The rows of a group lie close to one hidden flat surface of 12 dimensions, which passes through zero. Surfaces can cross.
Some rows, each with its group after it:
[ 17.8 -23.1  31.9 -14.4 -22.5 -16.3  14.1  29.4 -41.5 -11.7 -24.6 -23.5
  11.7   2.7 -32.4  27.0   3.2 -10.3   9.6  21.3  21.6] | (3)
[ 23.2  -4.2 -33.6  42.9 -23.1  -5.4  19.7   2.6  -8.0   3.8  -2.2 -11.3
 -28.3  15.7 -10.9  -5.2 -26.7  -8.2  13.1 -11.4  25.5] | (3)
[  3.0   1.1   6.9  42.7 -16.3  14.7  11.0 -27.3 -35.4   1.3  14.8  -5.0
 -25.0   1.4  -7.3  -0.9 -23.0   8.2  26.2   6.0  -1.0] | (1)
[  2.5  23.1 -15.7 -26.7 -13.7  55.3 -19.1 -27.9   6.7 -47.8 -47.0 -30.7
  33.4 -31.9  10.5 -24.9   3.2  -5.2 -18.2   5.6  12.5] | (0)
[ -1.2   5.0 -15.9  23.3  13.1  -4.7   9.6 -40.5  -8.5   3.7  17.9  -0.9
 -24.5 -43.6  18.3   9.8 -59.8 -18.2  40.0 -12.5   7.6] | (2)
[-19.6  20.5  30.7 -11.8  -8.2  -8.4  23.3  12.4 -53.0 -26.0   4.8   5.9
  29.2  38.2  -3.7  -1.0  14.8  -7.0 -14.1  31.1   2.9] | (2)
[ 22.7 -16.0   0.2 -24.7  26.3 -14.8 -13.9  51.4   5.8  14.8   7.6  -8.0
  34.0  -9.0   4.9  15.7  -9.1   3.6  17.0   9.1  11.8] | (3)
[-40.4 -21.9   3.9   0.5   7.9  10.1  10.9  26.2  -1.2 -10.1 -11.7 -24.2
  14.6 -17.0 -25.8 -12.0  -6.7 -16.2 -22.7   3.6  11.0] | (2)
[-30.0  -4.2 -15.3  31.6  -7.8  16.8  23.9 -55.7 -37.8 -25.9   0.2 -18.8
  -1.5  -6.2 -29.6  -2.7 -27.0  -3.5 -17.7 -13.6  17.5] | (3)
[ 25.9 -12.0  14.4  -4.8  -2.5 -36.3  16.4  43.7 -51.6  13.4   7.3   0.8
  10.5  37.1  17.9  16.3  -3.5   1.9  34.9   2.4  10.9] | (0)
[ 20.4   3.1  18.8  -1.2  -0.3  10.2 -19.2  48.0   5.7   6.8  63.8 -25.7
   8.9   1.4  -5.2  43.0   7.6  37.2  19.0   6.5  13.3] | (4)
[ 36.6  29.5 -23.1   9.6 -15.7 -11.8 -42.1   2.3 -11.1  -6.0  -9.4  14.4
  12.5  11.2 -13.8 -29.6 -30.2 -11.4  33.7  13.5  15.0] | (0)
[  8.8   9.9 -20.1 -16.9  -1.9  13.9 -13.0  33.4  36.0  34.0  12.8   7.4
 -12.0 -12.2  12.0 -10.8 -12.7  -2.6  21.4 -17.3  -5.6] | (3)
[  3.3  -0.1 -20.0  32.1  21.1  17.3   2.0  -1.6  29.1  23.4  -2.0  17.3
   4.5 -31.7  15.5 -15.7 -11.0   7.4  -9.8 -68.9 -44.7] | (3)
[-19.5 -35.4   6.8  34.4   5.8  19.5  31.8 -29.8 -24.8   5.1 -16.2   3.0
   7.1   7.9 -21.6 -11.0  13.5  16.2 -10.9  33.6  -3.9] | (2)
[ 20.0 -47.9   2.8  73.7  24.2  21.2  42.7 -35.5 -22.8   0.3  -3.0  -7.0
  -8.8 -13.9 -20.3   7.5  11.5  12.6  63.8  20.7   6.7] | (2)
[-13.1 -48.0  -8.3  -1.1  21.0 -32.1   7.0 -21.0  -3.6  -0.5 -54.4  -9.5
  -1.5 -23.3  54.1  -4.2 -21.1  -8.2 -38.6  13.4  -1.1] | (3)
[  9.9 -11.6  27.9  41.7 -23.5 -11.2 -44.1   3.8   3.1  -6.4 -21.3  12.0
 -28.4 -36.5 -25.1 -19.9  19.1 -14.4  63.6   2.8 -23.6] | (1)
[ -1.0  30.1  17.3  43.8   0.8 -23.4 -14.7   3.4  29.5  -3.2  11.1  23.8
 -38.1 -11.8  27.4 -14.7 -27.0 -18.1  -8.0   7.3 -40.6] | (0)
[ -8.8 -32.2  29.2 -23.3 -16.4 -10.4  10.2 -15.3 -25.2   5.8 -55.4 -10.5
  -4.1 -27.5  18.6   7.0  -0.4  -7.9 -32.4  -2.6 -22.5] | (3)
[ 24.3  10.6  24.9 -20.4 -35.4  -3.1 -20.4  19.1  -3.7  14.8 -10.3  26.6
   2.6  19.2  25.7  -5.7  35.0  26.3  -9.2  30.8 -31.5] | (1)
[ 19.9   0.1  36.5 -54.8  10.5 -13.6  13.9  27.9 -25.3  -0.9 -32.3 -14.4
  11.5  21.4  46.1  13.1   5.6 -10.7 -10.5  12.1  -4.0] | (1)
[ 50.6  15.7  -2.7  19.5   2.3  -9.5 -38.7   6.7   4.1  -4.0  -1.4  -7.7
  -0.7  -6.3  51.4   1.7 -21.5  17.6   2.9 -30.7 -20.8] | (0)
[-20.0 -20.8   6.2 -37.6   9.5   3.4  17.2  -6.9   0.9  25.5 -13.6   9.7
  18.6 -45.4  15.6   8.5 -21.6  -7.6 -14.4  16.3 -12.2] | (2)
[ 20.3 -16.6   0.9 -28.5 -14.0 -35.0 -21.7 -40.9   9.3  22.1 -37.9  32.6
 -10.5  26.2  37.1   5.6  37.2  27.9 -50.6  -1.7 -30.5] | (0)
[ 12.2 -15.6  -1.5  37.9 -53.4 -16.7   2.9  42.1  -9.3  34.5 -22.5  34.7
  -4.6   6.6 -19.6 -26.8   4.0  10.8 -14.8  13.7 -29.0] | (1)
[ -4.2  -2.5   0.1  23.3 -19.6 -16.6  -8.4  37.0  20.7  15.7  18.3  42.3
  19.1 -18.3 -43.8  -4.5  21.0   1.7  24.9  28.1 -12.2] | (1)
[ 43.3  20.2 -15.7 -10.5  12.1 -25.9 -18.9 -16.5  11.6 -22.2   0.4  -3.9
  25.9 -32.2  41.2  32.3 -41.6  -3.8  -2.1  13.6   9.6] | (0)
[-20.5  -6.2  -5.4   1.8  26.3   7.3  29.5   3.9 -20.6  28.9  36.8   7.6
  13.1  23.3  16.7   7.6 -10.7  24.7 -18.2 -31.6 -14.4] | (3)
[ -7.5 -11.1   3.0  -6.6  22.2 -26.0  -1.9  19.3  17.6 -11.1 -40.8  14.8
  21.5 -40.0 -15.2 -18.9 -19.1 -48.3  19.1  53.6   9.1] | (0)
[  0.4  -4.2  32.5  -7.1 -37.4  29.4  36.3  43.0 -63.9  11.4 -26.1 -18.8
   4.0  36.0   2.2 -15.6  20.5   9.3  -5.7 -31.6 -17.7] | (0)
[ -3.4  18.8 -15.0  32.8  -1.3 -17.2  -0.7 -23.1   0.2  -7.0  32.8  48.0
  34.3  29.7 -41.6   4.9  26.2  27.5 -28.6   1.1 -14.9] | (1)
[-10.3  19.3   6.2 -39.2 -23.4 -10.0 -33.3 -13.4 -46.7  31.0 -26.3  26.1
  -7.0 -10.1  20.2 -37.1 -48.6 -27.1  24.8 -18.3 -25.8] | (3)
[  1.2   2.6  11.1  18.7 -14.3  20.8  10.2  23.5 -65.6 -36.9 -15.4 -42.4
  34.1  -2.6  -3.9 -10.0 -23.6  -1.6  -2.4 -21.2  11.0] | (4)
[  3.4  15.1  -4.8 -43.3 -13.2 -22.6 -56.1  65.6  19.0  19.1   1.5  -0.6
   3.7  -2.7  -7.8 -14.0 -14.2 -15.1   3.6 -34.7  -0.5] | (2)
[ 18.5  27.4  -4.1 -12.6   6.9  13.9  -2.7  40.9  23.7  -5.3 -21.1  -4.1
  38.2 -38.2  10.6 -19.3 -48.8 -24.6  -9.9  42.7  -1.8] | (0)
[  2.8 -10.0   0.7   3.7  16.3  21.0  18.4  50.8  14.7  18.9  25.1 -10.9
   3.2  30.9 -21.8  -4.0   9.9  10.3  15.8  44.6  26.1] | (2)
[ 12.2  21.0 -19.7 -30.7 -13.7  26.1 -27.6 -40.6  12.1 -29.0 -17.3 -27.6
  -4.6 -19.8  24.0   2.8   6.6   3.4  -7.0 -48.2   9.4] | (1)
[ -6.0   3.8 -14.9 -41.0 -18.7 -10.4 -36.9 -29.1  11.2  -0.3 -17.1   0.9
 -17.4   9.5   5.2 -16.3 -10.3 -10.5  -6.2  64.3  34.7] | (3)
[-15.0   0.2 -22.0   2.5  -4.5   8.8 -20.1 -19.2  20.0  59.2  23.3  30.8
 -40.3  28.1 -22.1 -24.1   1.0  24.2 -10.5 -49.0 -26.2] | (3)
[ 31.8 -40.6  -0.6  13.7 -35.9 -15.4  21.6  43.0 -18.5  36.4 -14.7  -0.2
   3.5   1.7  14.9  19.3   6.9  27.6 -10.1  -3.7  -7.6] | (1)
[-21.2  36.3  26.8  -5.5  29.2  26.2  -2.2  -3.2 -21.3 -28.6  30.1  -9.8
  17.5  -6.3 -65.7  -3.9 -15.0 -29.2  47.2   4.4  13.9] | (1)
[  6.8  -7.9 -45.2   4.3  20.1 -48.4 -23.7  18.7  44.0   8.0   7.6  24.6
   7.9   6.3  51.7  -2.8  11.0  10.1 -16.3 -19.5  -0.4] | (1)
[  2.5   0.9  50.5 -11.6 -15.8 -16.6  -2.1  13.0 -37.1   5.0  -2.4   6.3
  -6.1   2.2 -14.9  14.8   4.1  -6.0  10.6 -13.1 -29.7] | (4)
[-13.9  19.8 -44.4  -9.9  33.1  13.1   3.3 -21.7   8.0  26.6  28.2  20.7
  10.0  35.1  -2.2 -22.7 -30.8   3.8  -6.5  11.9  17.6] | (4)
[-21.3 -46.2 -14.0 -21.8 -21.5 -12.1 -29.6   4.6   9.1  35.4 -28.3  12.8
 -13.2   1.3  -5.8 -19.4  39.0  12.5   1.7  -9.9  -1.2] | (2)
[-16.9  -3.8  51.9 -21.6  -7.0  15.6 -29.1   9.6   2.9  12.3  23.1 -14.0
  -9.7 -30.9 -40.0  27.2   8.1  14.3  -7.0 -18.7 -29.0] | (4)
[ 31.0  68.1 -11.5 -23.6 -35.6  10.9  16.6  -8.6   5.7   8.4  22.8  43.3
   8.8  23.2 -24.9   8.6  -6.6  -4.7  -5.1  -7.3 -13.2] | (4)
[ -3.0  30.9  -9.5 -27.1 -40.0   0.3  10.6  12.8 -34.8 -23.2  -3.7 -12.2
 -20.2  42.3  25.1 -20.2   0.1 -27.4  32.5  40.3  47.7] | (0)
[ 18.4 -11.4  -7.5  27.0 -12.8  25.4  50.4   5.6   2.9 -11.4 -16.7 -28.5
  -6.0  11.5 -10.8   5.7   3.6   2.6 -26.1   8.3  14.8] | (2)
[-14.7  22.0  18.5 -25.7   3.0 -12.8 -11.1  25.7 -47.7  21.6  15.8  -8.1
 -13.7  41.3  28.2 -19.2 -59.4 -11.3  -5.0  23.7   4.9] | (4)
[ -1.6 -34.9  18.7 -18.7 -24.1   4.1  16.9  17.6 -36.4  15.4 -23.2 -38.7
 -23.8 -34.4  22.0  20.7 -30.7 -11.7  15.1 -14.6   8.5] | (3)
[ -8.6 -14.4  27.4 -52.1  -6.3  -4.3  -2.1  45.2   6.3   5.1 -27.4 -25.5
 -35.4  42.1  -7.4 -13.7  30.1 -25.3   9.8  35.9  30.8] | (1)
[-52.0  33.0  -8.0   5.7 -30.9  30.5 -33.1 -21.0  14.4 -19.0  24.2 -28.0
 -66.5   7.2 -19.4 -36.1 -22.4 -21.6   1.9  -4.9  25.5] | (4)
[ 50.5  -2.6  16.4   7.1 -45.2  -7.6 -19.6  33.0 -17.0  -6.3 -43.0  10.3
   3.4  33.7 -37.2 -16.7  58.9   2.7  31.2 -18.1  -4.9] | (2)
[ 41.2 -23.5 -22.2   0.1  25.5 -14.5 -11.6   0.0 -27.3  27.8  -7.7  24.3
  67.0  28.1 -40.3  -0.1  -7.2  31.1   0.5  16.6   8.5] | (0)
[ -8.5 -59.5  -0.6  11.3  23.8 -11.3  47.8  -1.9 -42.8   3.3 -37.1 -10.6
  32.7 -14.2   1.9   8.9  -6.8  -1.3   2.1  14.3  14.5] | (4)
[-30.6  22.7  15.8  -5.6  44.4 -23.4 -45.6  25.9  20.9 -11.5  24.5  -0.7
  13.0 -15.7  11.6 -12.7 -36.7 -17.7 -16.0  -6.6 -16.2] | (2)
[  9.5  15.4  10.2 -33.2  -9.7  16.5   1.8  19.9   9.4 -13.9 -32.6  -0.3
  37.0  -6.8  15.8  -7.5  26.1   1.0 -38.2 -12.5 -23.4] | (4)
[-21.9 -19.5  18.8  -3.6 -12.1   5.4   5.7  12.6  24.6  21.3 -26.0  10.3
 -26.3 -24.6  -2.4 -22.4  -0.7 -18.7  -4.7  50.3 -14.9] | (1)
[ 25.5  19.7 -11.5  12.8  -9.4  35.8 -18.1  11.0  -2.4  -4.1  42.8 -34.7
  30.7 -11.6  -6.7  21.0 -44.2  37.9 -27.8  12.8  14.4] | (4)
[ -9.7  -2.9 -11.5  30.0  33.1  26.6  18.9 -14.0  38.3 -15.6  31.0 -23.2
  -4.3  23.4   4.4   9.0  16.1  31.5 -46.0  13.1  10.6] | (2)
[-33.6   7.9  -5.9  21.5 -17.6   6.3  52.6 -15.4  14.4  -9.8 -19.8  -1.5
 -23.3 -40.7  -1.3  -9.7 -53.1 -43.1 -39.0  33.1  -2.2] | (0)
[ -8.5  15.7  16.5 -26.5 -12.7  16.7  51.3  16.1 -65.0  45.4  44.5  -0.4
   1.7  46.8 -31.8  24.9 -35.6   8.8 -12.0 -40.7  -3.6] | (4)
[ 18.4  -8.0 -14.8  16.6 -32.6  14.8  23.3   6.1  11.2 -17.4   1.6 -28.4
  -6.0  -1.2  23.1  25.8  21.7  23.7 -28.3   1.1  15.1] | (4)

New rows, each followed by its group:
[-22.6  -5.0  -4.4 -16.8  -1.9 -15.5 -27.0  -7.8 -26.9  12.3   5.0  -8.9
 -30.8   0.4  25.0 -17.0 -34.8 -16.9  40.5   8.9  20.9] | (3)
[ -1.2   5.9  22.9  21.0  23.5 -23.6 -10.5  43.2 -32.8 -17.3  -9.0  15.0
  14.1  36.8 -11.3 -40.7   9.5 -31.2  64.1  46.6  13.3] | (0)
[  2.3   2.1  11.9  -2.0   5.1 -29.2  -0.4  65.0 -13.3   9.5  -8.5  14.1
  20.0  14.8 -16.2 -18.6  -8.2 -23.7  17.7   5.6  -2.9] | (1)
[-10.5  -0.3  -6.6 -29.0  31.4  -8.5 -18.1  33.8  26.3  -9.2 -18.7   9.4
  28.2  -5.7  17.3 -26.4  17.3 -23.6  27.5  28.8  12.8] | (4)
[  5.5 -10.4 -21.1   3.4   4.7   1.7   9.5 -41.5  24.2  -7.6 -40.0  21.5
  25.4 -40.8  -9.1  -6.2  -3.6  -8.7 -20.5  32.1  -4.8] | (4)
[-32.8 -20.0   4.4 -26.7  30.5  10.6 -14.1 -11.0  34.0   6.4  12.7  -7.9
   4.7 -18.6   4.8   9.9  19.3  14.8 -24.2   8.1  -2.8] | (3)
[  9.6 -14.6 -10.6  -6.7  11.9 -22.2  26.6   7.9  -3.1  34.9  17.7  18.6
  -9.7  17.2   6.7  20.1 -15.0  -0.2  15.5  21.3  12.4] | (4)
[-38.0   9.0  -4.0   7.2  10.1  -3.8 -16.9 -20.7  10.4 -39.1 -21.7   4.4
 -24.2  42.1  24.7 -48.2  64.4 -15.8  10.8  -5.1   6.2] | (4)
[ 17.7 -11.6  -0.3 -28.6  -1.0  12.9  -5.6 -14.7 -29.7  13.2   7.0  10.1
  57.8   4.1 -69.3  29.0  23.3  31.6  -1.7 -33.7  -0.5] | (0)
[ -1.4 -36.1 -25.8  -1.4  57.5   3.6 -15.7  27.6  24.2  11.4 -34.4 -14.6
  41.1 -40.9   9.9 -26.9 -19.3 -10.8  12.4 -25.8   4.0] | (4)
[-20.1  16.7 -25.0 -18.4  22.4  15.0  15.1 -40.7  34.2   7.3  38.4  -2.1
  -7.7 -14.5  39.0  23.5 -31.4  11.5 -40.5   9.2   3.5] | (2)
[ 34.8  44.9 -30.1  10.0  -4.2   5.4  22.7  41.8  40.2   6.1  18.0  35.6
  19.9  28.2  10.6 -14.3   8.5  -1.0   0.9  10.9  -3.0] | (3)
[-22.6  16.4  12.7  37.3  48.0 -12.6  -0.1  19.1 -15.6 -33.2  44.9 -30.4
  22.9  24.4  14.1   9.7 -34.4   7.4 -42.1 -18.5  -0.8] | (2)
[ 35.4  15.7  -0.7  12.7 -33.4  -0.1   0.2 -28.3 -23.6   6.6 -23.4  23.8
 -10.8  21.1  -7.6 -10.2   8.7   5.2   8.9  -1.3 -13.5] | (2)
[-30.2  -1.8  -5.9  35.0 -11.4   5.7  -7.6 -70.2  -7.1 -11.2  10.8  -3.6
 -41.7  12.9  -9.9  -7.4  -5.3  12.2 -22.2  20.3   5.1] | (4)
[ 11.9 -25.1  17.5   9.4  28.2   4.0 -35.0   6.7  36.2  30.2 -27.0   3.7
  -3.5  -6.7   8.5 -15.9  13.0  27.6 -40.0 -15.5 -48.8] | (1)
[  0.8 -17.5  26.2 -27.6  -4.0 -35.8 -19.8  -9.9 -38.2  16.3 -21.7   9.4
  -5.0  25.3  13.5   0.5  -2.0   5.8  -9.2  15.9  -8.0] | (3)
[ 13.4 -47.1 -17.0  15.6  28.6  -3.5 -11.9  19.7   9.3   6.7  32.2 -52.5
  -0.1  -4.6 -14.6  34.9 -14.7  25.0  20.9   4.7  51.9] | (3)
[ -5.7   7.8  26.1 -33.3   3.2   5.0  21.3  55.2  39.1 -14.1 -13.5  11.7
  28.0 -17.8 -27.4   6.7  49.6 -23.4  -2.8  30.0  -5.6] | (3)
[ -4.2  27.7  -6.1  40.5  13.1 -11.7   6.2 -32.9 -34.3 -21.8  -4.0  16.5
  17.3  19.5 -12.7 -19.7 -33.0 -11.1 -20.3 -31.2 -15.3] | (1)
[ 24.9  -7.9 -30.9  28.3   9.7   9.9 -22.8 -21.5  33.3 -15.7 -30.7  -6.3
  23.4 -36.3  18.6 -11.0 -13.3  15.3 -32.2  -3.4  -9.1] | (4)
[-17.8  19.7 -50.9 -34.8 -11.2  42.1  13.8 -22.4  39.9  11.5  33.6  -3.4
   4.3 -17.1  38.6  10.6 -13.4  21.3 -35.1   9.8  19.6] | (1)
[ -4.0 -39.1  -9.0   8.4  11.8  -1.4  37.1   3.3 -35.0   1.8 -49.8 -19.0
  26.0 -24.4   5.1  -9.6 -27.4 -18.5  -7.8 -11.2   6.9] | (4)
[ 36.9  37.3 -33.9 -32.6 -35.5   5.0 -62.7  -1.3  12.7   5.1  -6.4  11.0
   1.0  12.4 -10.7 -24.6  -6.1   1.6  25.2   3.2  19.8] | (0)
[-14.2 -19.7  39.0  -7.4   6.2   6.8  38.6  19.6 -47.7 -17.2   6.8 -33.5
  22.6 -15.1  -3.0  36.0  -0.9  -0.6   6.6  -6.4   5.3] | (3)
[ 33.5 -11.7 -26.8  -0.5 -29.1  -5.3 -29.4  22.3  14.6  55.8 -25.5  16.0
 -29.3  -6.3 -13.1 -28.8 -29.9  -3.7  21.8 -15.3  -4.8] | (2)
[ -5.5 -17.1  27.5 -20.1 -53.4   8.7 -12.3 -21.9  29.2   5.2 -23.0 -13.2
 -73.4   3.6 -15.8  10.7  48.3   5.1 -18.2  17.1  -2.8] | (3)
[ 24.4  18.9  31.5  17.3  17.9 -19.8 -12.8  53.7  -5.4 -58.8  -1.2 -36.5
  28.2  -1.5  -3.0  19.0  18.4 -12.5   2.1 -53.4  -7.1] | (2)
[  3.9  17.8   3.0 -10.0 -34.1   7.6   7.0 -36.4  18.5 -35.6 -54.6   1.0
  -9.7 -18.6   0.8  -7.8  21.5 -22.7 -46.0  -3.1 -13.9] | (2)
[ 27.5 -18.4 -12.9  11.7  -7.1  -0.6 -13.1  31.7  24.7 -28.7 -32.0 -33.6
  16.6 -15.3  66.9  -0.5  12.7  17.9 -30.2  15.9   7.5] | (4)
[ 18.5 -24.4   2.9   5.3  21.4  -8.8  16.1  21.7 -26.9  -0.6 -14.9  -1.6
  49.7 -26.6 -15.7  10.5 -14.9  -6.9  28.9   7.0   5.1] | (4)
[-49.8  24.1  -2.9  -5.7  17.4   6.0 -10.4 -27.2  35.4 -41.9   4.2   8.4
 -12.4 -19.9  29.0 -24.6  19.5 -27.7   8.9  39.3   9.4] | (3)
[ 16.0 -26.5 -13.9  -0.5 -12.9  -8.2  21.7 -25.1 -43.6 -20.7 -53.0 -26.3
   8.8  -0.9  34.2   2.4  -5.8  -2.5 -12.8  -6.7  18.8] | (0)
[ 16.1  -6.0 -15.8  13.0  13.7 -12.1  -7.8 -20.2   4.8  13.8 -20.1   9.2
   3.5   1.0  32.6 -10.3 -25.0   8.7 -30.7  -3.0 -17.0] | (4)
[  9.2  -8.0 -11.9   2.4  12.8 -28.2  19.7  47.5  16.1 -19.8 -38.7   4.3
  32.5 -16.8 -14.7 -12.5  -4.6 -43.2  12.3  27.6  23.1] | (3)
[-22.4 -21.1   4.3 -10.3  16.5  -8.7  22.2  -6.5  -1.2  10.2  19.8  14.7
   1.1  -1.1 -35.9  14.7  16.7  -8.1  38.1  38.2  21.9] | (4)
[ -0.9  -7.8 -16.4 -43.3 -32.1  27.6  56.5  16.8  21.4  32.8 -20.0 -12.0
  -8.0 -10.9  16.5  17.7  -7.8   1.7 -68.4 -17.4  -3.7] | (4)
[  3.9   8.6  -1.4  23.6 -26.3 -37.1  45.3  20.4 -55.6  -5.8  20.9  22.8
  19.9  42.4 -16.3  14.2  -4.8  -5.0  11.4  25.3  17.8] | (1)
[  3.5 -24.4  32.7  16.1   1.2 -41.1 -10.7  26.2 -27.4 -10.3   8.5 -11.7
 -23.8  15.5  27.1  11.5  16.6  -2.0  42.4  33.0  11.9] | (4)
[-26.7  23.2  27.6   1.2  -3.2  32.1  20.4 -16.3 -42.8 -30.8   8.8   7.4
  40.2  12.2 -65.0  -8.1  24.8  -9.1  11.2   5.9  -1.0] | (0)
[ 12.9 -19.2  -0.2  -0.5   7.0 -24.7  14.4  60.6  -7.4  28.2 -14.5   4.7
  22.0   6.5  13.8  -0.2 -14.5  -0.6 -13.5  -6.8 -10.9] | (1)
[ 17.7 -17.5   5.8  21.9  13.1 -29.1 -14.5 -20.7 -54.9 -31.7 -11.1 -23.5
  23.9   4.8   2.6  14.6 -25.0   4.2  11.2  16.8  25.7] | (3)
[ -1.4 -42.8  54.7  -2.2  -1.0 -19.2 -22.8   4.7 -28.1   2.7  -6.9 -26.6
 -28.8 -11.8  -6.5  28.1  26.4  12.6  19.7 -24.0 -12.6] | (3)
[ 10.6  13.4  -2.5   6.7  31.2 -13.0 -15.7   7.2 -12.0   4.1   8.1  28.3
  29.9 -10.9 -39.6 -13.0 -20.8 -25.6  62.8  -6.7   2.6] | (4)
[  5.9  16.7 -12.1  -6.5 -46.4  44.3  -4.1  -7.9   1.4   6.8  31.9   0.3
   5.4 -22.2 -18.7  11.5   8.7  24.8  15.5   7.6   6.2] | (1)
[ -3.4   4.6   6.5 -14.0   5.0  10.5 -17.3  45.5   6.8  -2.8  -1.1 -27.4
  -9.4  25.7  38.6 -14.2  21.7  11.2 -14.1 -57.4 -12.0] | (4)
[ 12.1   7.1   5.2 -38.4 -26.5 -10.8  13.3  12.5 -13.4   3.3 -17.9   0.4
   1.8  18.8  26.5   2.0  -3.9  -8.0 -11.7  48.9  13.8] | (3)
[ -1.2  26.9  -7.2 -25.7 -16.0   3.7 -25.5 -55.9   6.2 -39.2  21.0  -7.6
  -2.6 -27.9 -10.2  35.4  14.3  -2.2  14.0 -24.2  19.8] | (0)
[-17.2  33.3  22.8 -29.0  30.9 -39.6 -41.5  39.3  11.9 -25.6  20.2  -2.7
   8.6 -23.0  31.9   5.2 -26.6 -33.2  12.8 -14.1  -7.7] | (2)
[  9.9  34.1   0.6 -11.3  -4.5 -10.7 -33.4 -21.4  -2.2 -32.1  28.9   4.3
  16.8 -28.9 -40.9  25.6  -6.6 -15.7  50.0 -13.9  19.2] | (0)
[ -1.3  -3.8   9.7   4.3  -6.7 -21.8   6.4  -5.5  -0.8  -3.3 -32.8  24.2
 -16.4 -25.3 -33.0 -10.0   9.3 -42.9  43.1 -25.1 -13.0] | (4)
[ -3.7   3.9  36.1  -7.6 -17.5   6.3 -39.9  12.0  -3.6   9.2  21.2 -30.8
 -30.1   0.9  20.6  12.1 -20.6  24.6 -34.8  -6.2 -21.0] | (4)
[ 10.1  -3.5  -6.7  30.7 -14.5 -52.0   8.5  11.3 -22.3 -11.2 -15.5  33.2
  23.0  30.6 -26.8  -0.3  19.7  -6.7 -12.5 -10.3  -4.5] | (1)
[ -4.6   1.1 -19.4 -34.7   5.4  18.8  -4.1  12.5  38.6   7.2  13.1  -9.4
  16.3   2.9  36.7   7.1  -4.9  20.0 -44.2  68.4  22.3] | (4)
[ 24.2 -27.8  -9.8  41.3  31.2 -23.9  15.6  -8.3 -27.7 -12.2  -5.8  13.1
  35.0  10.0   3.5   7.5  17.3  11.5  36.0  -1.7   5.1] | (4)
[ 11.4  17.4  28.5 -13.7   8.2  20.1 -17.8  49.7  67.0  -4.1  24.4   4.1
 -11.5 -26.2  14.5  11.1  55.5   3.3  35.3  -9.2 -24.2] | (3)
[ -7.0  16.6  21.5 -13.5 -25.4  30.2  -3.3  -6.7 -28.9 -12.4   5.3 -25.1
  17.6   5.1   4.8   8.3 -16.4  24.9 -58.4  15.3 -10.1] | (4)
[ 21.1  14.7  -7.4  17.5  10.2  -9.8 -46.9 -18.9  42.7  -0.8  19.9  14.4
 -21.5  12.9  27.5  -0.8  23.1  27.4  -8.5  -2.1 -18.0] | (4)
